All rows are made from the same 9 directions, up to rounding. Whole rows:
-1.76  +0.60  +0.68  -0.13  +0.88  -2.25  +1.82  +0.93  -0.38  +0.56  -0.85  +2.33  -1.77  -0.42  +0.39
-0.99  -1.61  -2.77  +0.36  +2.58  -1.47  -0.59  -1.72  -0.70  +1.01  +0.28  +3.87  -1.85  -0.13  +1.19
-1.74  -0.64  +2.53  -1.93  -1.54  +1.35  -1.54  -0.47  +1.12  -0.65  +0.84  -4.16  -0.63  -1.24  -3.52
+1.81  +0.19  -0.68  -1.59  -2.48  +1.31  -0.65  +3.61  -0.24  +1.25  +0.35  -0.08  +2.53  +5.25  -2.62
+0.10  +2.51  +2.17  -1.12  -0.50  -1.91  +4.75  +3.57  -0.41  -1.22  +1.01  -2.12  +1.60  -3.09  -0.70
+1.74  +0.22  -0.75  +0.06  -0.38  +0.07  +0.44  -0.06  +0.04  -0.48  +0.90  -2.46  +0.84  -1.03  -0.11
+0.61  +0.14  -1.16  -1.78  +1.25  -0.17  +1.03  -0.57  -0.76  +1.48  -0.92  +1.07  -1.87  +0.94  +0.84
-1.11  -2.36  +3.14  -1.34  -1.12  +0.43  -0.49  +1.84  -3.48  +4.00  +0.15  -1.24  +4.95  -0.14  -1.82
+0.83  -0.71  -1.43  +3.52  -2.04  -3.11  -0.12  -0.23  -1.01  +0.90  -1.38  +0.62  -0.63  +2.69  +1.68
-1.77  -0.57  +0.09  -4.21  -1.13  -0.38  +1.04  -0.85  -0.03  -0.42  +0.69  -2.44  -3.55  +0.84  -2.77
-0.59  -1.01  +0.51  -0.05  -1.12  -0.93  -0.71  -0.29  -0.84  +1.87  -1.16  -0.45  -1.05  +1.69  -0.58

The start of a row, then its end:
-0.29  -0.84  -1.67  -0.32  -1.01  -2.04  -0.51  -0.60  +0.99  -0.72  +1.43  -2.57  -2.72 : -0.23  -2.46
-0.88  -1.83  +0.39  +0.89  +0.74  +0.47  -2.63  -3.87  +0.24  +0.67  -0.54  -1.83  -1.89 : -2.16  +0.38
-0.48  +0.31  +0.03  -1.36  -1.33  +0.31  -1.39  +1.38  +1.41  +0.65  -0.75  +0.21  -2.19 : +3.61  -2.67
-0.86  +2.15  +0.15  -1.34  +1.67  +0.65  +1.57  +1.28  +2.04  -2.70  +1.08  +1.53  -0.98 : -1.74  -0.54
-0.17  +0.43  +0.59  +0.02  +0.86  +0.03  +0.63  -0.47  -0.28  +0.37  -0.88  +0.71  -0.47 : -0.72  +1.22
-0.14  +0.44  +2.06  +1.18  -0.43  +1.23  -1.57  +0.79  +1.25  -0.38  +0.04  -1.37  +1.60 : -1.34  -1.05
+1.00  +1.03  +0.81  -1.15  -1.99  +2.68  -0.30  +2.21  +1.18  -2.16  +1.66  -2.07  +3.09 : +1.12  -2.17
-1.16  +1.07  +3.36  -2.05  -0.25  +2.18  +0.60  +1.40  +0.21  -0.26  -0.29  -0.77  +1.47 : -0.76  -1.13
-0.52  -1.30  -0.24  -3.28  +0.40  +1.56  -1.06  -0.74  -0.58  +1.63  +0.22  -0.45  -0.83 : +1.22  -1.79
-1.39  -1.47  -1.67  -0.22  -1.57  -2.78  +0.92  -1.63  -0.54  -1.57  +1.53  -1.64  -2.36 : -0.04  -0.88
+0.06  -0.65  -0.81  +0.60  +0.54  -0.01  -1.93  +2.82  +0.96  +0.42  +2.25  +0.93  +2.65 : -0.37  -3.01
-1.20  +2.56  +3.49  +1.41  +0.99  +0.90  -0.16  +1.93  +1.86  +0.01  -2.51  +2.61  -0.31 : -0.48  +0.76
+0.92  +0.63  +2.26  +1.59  -1.13  +1.99  -2.99  -0.39  +2.29  -0.14  -0.90  -3.72  +0.18 : -0.98  -1.29
+0.70  -0.14  -3.98  -1.75  +2.40  +0.25  -1.23  +1.66  +1.76  -0.06  +2.38  +2.90  -0.97 : +1.10  -2.61
-0.04  +0.22  +1.17  -0.69  +0.32  +1.38  -0.94  +0.24  +0.56  +0.61  -0.36  -0.58  +0.25 : -0.31  -0.82
-0.04  -0.36  -0.50  +1.34  +2.72  -0.20  -3.02  +0.06  +1.75  +2.18  -0.55  +1.60  -1.51 : -1.45  -1.06
+0.47  +0.80  +0.40  +1.47  -2.82  +0.50  +0.51  -0.54  +0.47  -2.91  -0.13  -1.52  +0.61 : +1.53  +1.11
+1.79  +0.90  -1.74  -1.42  +2.88  -0.43  +1.39  +0.50  -0.13  +1.66  -0.10  +0.94  -1.09 : -1.33  +0.65
-0.19  -1.24  -2.15  -1.65  -1.41  +2.37  -0.04  -3.52  -0.38  -3.72  +1.85  -0.87  -0.07 : +1.61  +0.99
+1.20  -1.88  -2.08  -1.17  -2.15  -1.52  +1.58  -1.54  -2.56  +0.06  +1.50  -3.52  +0.46 : +0.68  +0.02
-0.78  -1.08  +0.60  +2.49  -1.79  -2.82  -1.62  +2.47  -0.52  +2.79  -1.07  +1.15  +0.48 : +2.59  -1.69
-0.01  +0.38  -1.60  +1.31  -1.81  -2.63  +1.24  -0.13  +0.88  -2.67  +1.17  -1.49  -1.84 : +0.13  -0.38
-0.87  -0.03  +0.10  -0.59  -1.14  +0.61  +0.54  -0.25  -0.30  -1.44  +0.15  +0.82  +0.18 : +1.69  +0.34
+0.85  +1.41  +0.53  -0.61  -1.73  -0.38  +0.40  +3.23  +0.41  +1.44  -1.55  +0.66  -0.40 : +4.12  -1.40
+0.21  -1.06  -3.23  +0.94  -0.14  +0.32  -1.22  +0.55  +0.02  -1.27  +1.71  +3.66  +1.67 : +3.01  +0.05
+2.60  -1.10  -3.38  -1.02  -0.68  -1.54  +2.55  -0.47  -3.43  +1.64  +0.25  +0.04  +0.97 : +2.53  +2.11
-1.45  +0.62  +2.77  +1.18  -1.47  -0.94  -0.67  +1.15  +1.64  -0.87  +0.07  -2.70  -0.43 : -1.87  -2.30
-0.78  -0.06  +2.09  +3.13  -2.50  -0.30  -1.85  -0.05  +1.48  -1.78  +0.15  -2.76  +0.89 : -0.97  -1.02
+1.40  -1.15  -2.30  +0.98  -0.86  +1.08  -2.15  +0.52  +0.17  -0.35  +1.50  +0.65  +2.45 : +2.35  -0.79
-0.15  -1.72  -1.31  -2.10  -1.22  +0.77  +0.17  -1.35  -1.32  -0.88  +1.90  -1.66  +0.85 : +0.84  -0.87
+0.20  +1.64  +0.66  -0.42  +0.64  +1.76  -0.20  +2.63  +1.55  -0.92  +0.43  +1.81  +1.62 : +0.49  -0.99
+0.75  -2.00  -1.95  -2.24  +2.37  -0.29  +1.04  -1.65  -3.01  +2.76  +0.70  +0.48  +0.64 : -1.35  +1.17
-1.78  -0.21  +1.56  -1.39  +0.44  -3.04  +3.99  -0.16  -2.87  +1.41  -0.72  -0.11  -0.95 : -2.18  +1.31
+0.27  +1.37  +3.26  +2.53  +0.02  -2.37  -0.54  +1.58  +0.90  +3.33  -3.22  -1.82  -1.80 : -1.72  -0.40
-0.19  +0.27  -1.45  +1.04  -0.74  +1.98  -3.24  -0.53  +3.02  -2.36  +0.14  +1.70  -1.54 : +3.19  -1.01
+3.09  +1.29  -0.45  -3.38  -0.09  -0.07  +4.63  +2.23  -2.73  +1.45  +0.51  -2.18  +2.53 : -0.13  +0.70
-1.81  +0.70  +1.05  -0.60  +1.30  -0.59  -0.36  +4.39  +1.63  -0.05  +2.01  +2.03  +1.59 : -1.56  -3.84
-2.05  -0.91  -0.73  -0.14  -1.17  -1.51  +0.30  -0.25  +0.32  -2.28  +1.95  -0.21  -0.86 : -0.14  -1.56
+0.68  +1.93  -1.00  +0.22  +0.74  -0.74  +0.98  +1.42  +2.80  -3.11  +2.26  -1.56  -0.87 : -2.95  -1.66
+0.20  -0.14  -1.18  -2.16  -2.90  -2.78  +2.83  +2.70  -1.16  -0.47  +2.03  -2.46  +0.16 : +1.89  -2.91
+1.63  +0.39  -2.35  -0.35  +0.47  -0.84  -1.80  +0.36  +2.58  +0.64  +0.41  -1.84  -3.51 : +0.49  -2.76
-0.55  -1.57  +0.22  +1.04  -2.13  -0.92  -0.61  -2.37  -0.02  -2.04  +1.85  -5.00  +0.06 : -2.54  -1.00
-0.35  -0.37  +0.16  +2.32  -1.95  -2.66  +0.37  +0.04  -0.01  -0.94  +0.50  -2.08  -0.18 : -0.83  -0.35
-0.71  -1.43  -0.19  +1.17  +0.79  -1.75  -0.92  -0.06  -0.43  +1.22  +0.93  -0.37  +0.44 : -2.27  -0.94
-0.22  -0.42  +0.80  -0.20  +1.75  -1.01  -0.07  +2.05  -0.23  +1.78  +1.48  -0.70  +1.96 : -3.64  -2.06
+0.35  -1.46  -0.50  +0.09  -0.06  +1.56  -1.21  -3.03  -0.89  -0.12  -0.01  -0.99  +0.45 : -0.18  +1.45
-1.69  +0.15  +0.30  -0.59  -0.04  -0.87  +1.25  -0.70  -0.24  -0.85  -0.47  +1.26  -1.87 : +0.32  +0.65
+0.32  +1.15  +1.73  -0.37  +0.86  +2.01  -0.12  +0.31  +0.11  +0.95  -1.87  +1.27  +0.52 : +0.47  +1.27
+0.84  +1.66  -1.46  -0.73  +2.24  -1.35  +0.38  +3.28  +1.64  +1.63  -0.20  +2.70  -1.84 : +0.60  -1.68
+1.04  -0.16  -2.63  -0.87  +0.17  +1.59  -0.65  +0.14  +1.46  -3.11  +3.54  -0.90  +1.53 : -0.65  -1.68
+0.69  -0.20  +1.88  +0.31  -0.63  +1.24  -0.80  -0.95  -0.11  +0.37  -0.23  -3.55  +1.29 : -2.01  -0.10
-0.51  -2.87  -1.18  -0.61  +2.29  -0.68  -0.12  -1.62  -3.65  +3.80  -0.23  +2.77  +1.41 : -0.44  +1.84
-3.98  -0.69  +2.39  +0.70  -1.28  -2.47  -0.81  +0.23  +0.62  +0.31  -1.05  +0.60  -2.96 : +0.35  -1.98
+2.14  +0.32  -1.14  -0.44  +0.13  +1.04  +0.46  -2.23  -0.42  +0.13  -1.03  -1.44  -1.10 : +0.49  +2.15
+1.51  +0.65  -2.60  +3.24  -1.32  +0.67  -0.48  +1.04  +0.96  -3.49  +1.37  +2.84  +2.97 : +2.73  +1.66
